The first 5 rows are patterns. Each new row is the sum of 2 different patterns, raised or lowered, with some noise. Before adding, each is slid sideways (what falls off one end comes back at the other) and multiplied by a number that may be negative. Names go in the order of the patterns.
(in the rows, 128 means zero)
Some rows, each with the names of its patterns after it:
[130 158  96 148 161 126  96  94 162 152 146 144 112 107 111 109 105 128
 129 137 151 126 140 127 126  98 122 158 112 148 132 103]  j308
[ 97 126 110 125 131 124  93 134 113 156 141 149 143 145 131 136 161 127
 158 118 125 107  99 119 148 152 149 135 161  95 162 147]  j43
[109 153 142 110 153 155 107 114 135  96 102 148 156 135 128  98 153 153
 141 152 124 132 158 151 120 107 130 134 139  94 132 148]  j495
[117 108 147 112 160 142 125 145 161  97 103 153 153 119 154 151 104 120
 149 115 108 162 104  99 113 139 133 130 107 146  94 146]  j321
[142 110 134 124  99 105  97 147 116 134 124 103 137 113 154 100 142 113
 111 138 106 115 151 134 101 142 159 136 110 160 134 141]  j882

New rows. What belongs after each?
[ 86 132  85 100  86  79  84 129  89 115  78  80  81  77  78  72  84  80
  85  75 106  82 118 143  84  86  91  70  68  43 148  73]  j308 j43
[115  67 133  49 111 104 114 124  90 118 110  95  87 134  65  56  74 105
  54  88  79  63 115  69 107 127 131 144  86  94  76  88]  j43 j882
[148 188 202 123 168 136 171 203 121 153 117 123 166 139 101 170 192 152
 135 164 124 167 178 150 156 151 166 142 160 163 192 162]  j495 j321
[150 146 127 115 137 134 131 164 139 165 158 113 133 106 123 121 148  98
 150 171 122 132 146 118 124 177 141 132 133 145 103 145]  j43 j321
[114 108 132 132 131 156 158 114 167 133 162 139 112 130 135 118 158 118
 121 150 111 162 118 136 144 133 113 161 171 119 132 132]  j43 j321
[119 101 168 150 133 177 115 120 150 162 129 115 124 151 121 114 133 141
 130 149 166 125 154 169 134 102 126 119 127 148 174 155]  j495 j321
[176 178 122 156 163 106 124 182 151 121 138 142 133 157 143 151 159 145
 168 187 160 159 131 157 147 127 168 152 147 140 181 123]  j495 j882
[160 138 129 114 173 127 126 159 146 136 134 133 102 158 177 133 143 193
 109  89 139 167 197  92 102 117 110 160 156 132 139 167]  j308 j495
[136 129 123 137 141 103 168 187 132 104 168 150 133 154 180 134 169 176
 105 172 170 136 119 118 163 155 138 172 113 164 152 154]  j321 j882
[120  84 103 146  96  86 114  78  64  95 120 129  69  63  88  72 123 120
 132 137 128  92  89  81  79  85 112  86  92 146 110  89]  j308 j43
[153 106  93  75 167 154 157 161 117  95  95  96 102 108 150 116 138 145
 141 136 129  94 123 181 108 155 115  95 118 148  87 147]  j308 j43
[120 142 103 118 133 132 115 114 156 113 123 130 138 116 160 125  97 129
 170 169  92  93 112 117 147 123 143 154 134 141 134 108]  j308 j495
[100 128 144 127 102  96 126 120 147 147 145 137 144 142 118 136 104 124
 102 107 120 156 139 116 140 130 102 162 132  84 147  99]  j308 j43
[ 88  85 114 127  89 114 127  80  94 141  63 111 140  88  62  88 140 121
 139 132  80  71  87  91 104  89  91 103 107 104 114  82]  j308 j495
[106 137 113  85 142 122  91 140 119 126 142 120 131 168 143 158  96 128
 109 122 134 119 136  88 150 102 144 142 131 163 143  96]  j43 j882
[ 79  67  98  87  78 100 114 102 103 135  96  78  85  91 122  86  62 104
  60 107 105  57  81  82 105  97  79  64 144 107  61  97]  j495 j321
[136 103 105 140 101  82 154 130 150 137 130 182 167 126 133 111 134 129
 186  97  99 168 142 162 108 135 158 154 149 162  94 146]  j43 j495
[153 180 109 129  90 100  92 118 117 138 143  96 143 102 140 108 147 187
 127 130 113  87 128 123 134 116 142 162 103 119 165 149]  j308 j43
[ 69 129  84 129 119 122 146 118 112  79 105 100  78 151  72  92 156 120
 115 127 132 123 136 129 133  99 111  88 105  99  95  96]  j43 j882
[105 154 153  97  94 114  77  99 120 120 100 148 134  65 147 119 124 127
 111  89 155  85 116 100 148 157  71 108  77  91 131 117]  j308 j321
[133 128 117 137 130 158 133 155 181 173 135 130 129 168 125 166 139 121
 169 165 149 140 163 166 175 169 183 114 124 130 141 157]  j43 j495
[130 123 122 114 155 156 128 167 126 159 133 163 128 140 117  96 136 168
 161  79 121 110 146 159 172 165 166 157 143 161 129 141]  j308 j43
[102 117 123 101 131 114 122 118 124 133 136 115 120 136  97  87 103  73
 111 119 138 118  99 101 120 148 104 141 103 109 140 115]  j495 j882
[132 127  76  95  81 118 121  76  99  86 107 119 101  93 112  94 104 121
 117  92 147 118  76 116 100  89 107 110  72 103 108 107]  j495 j321
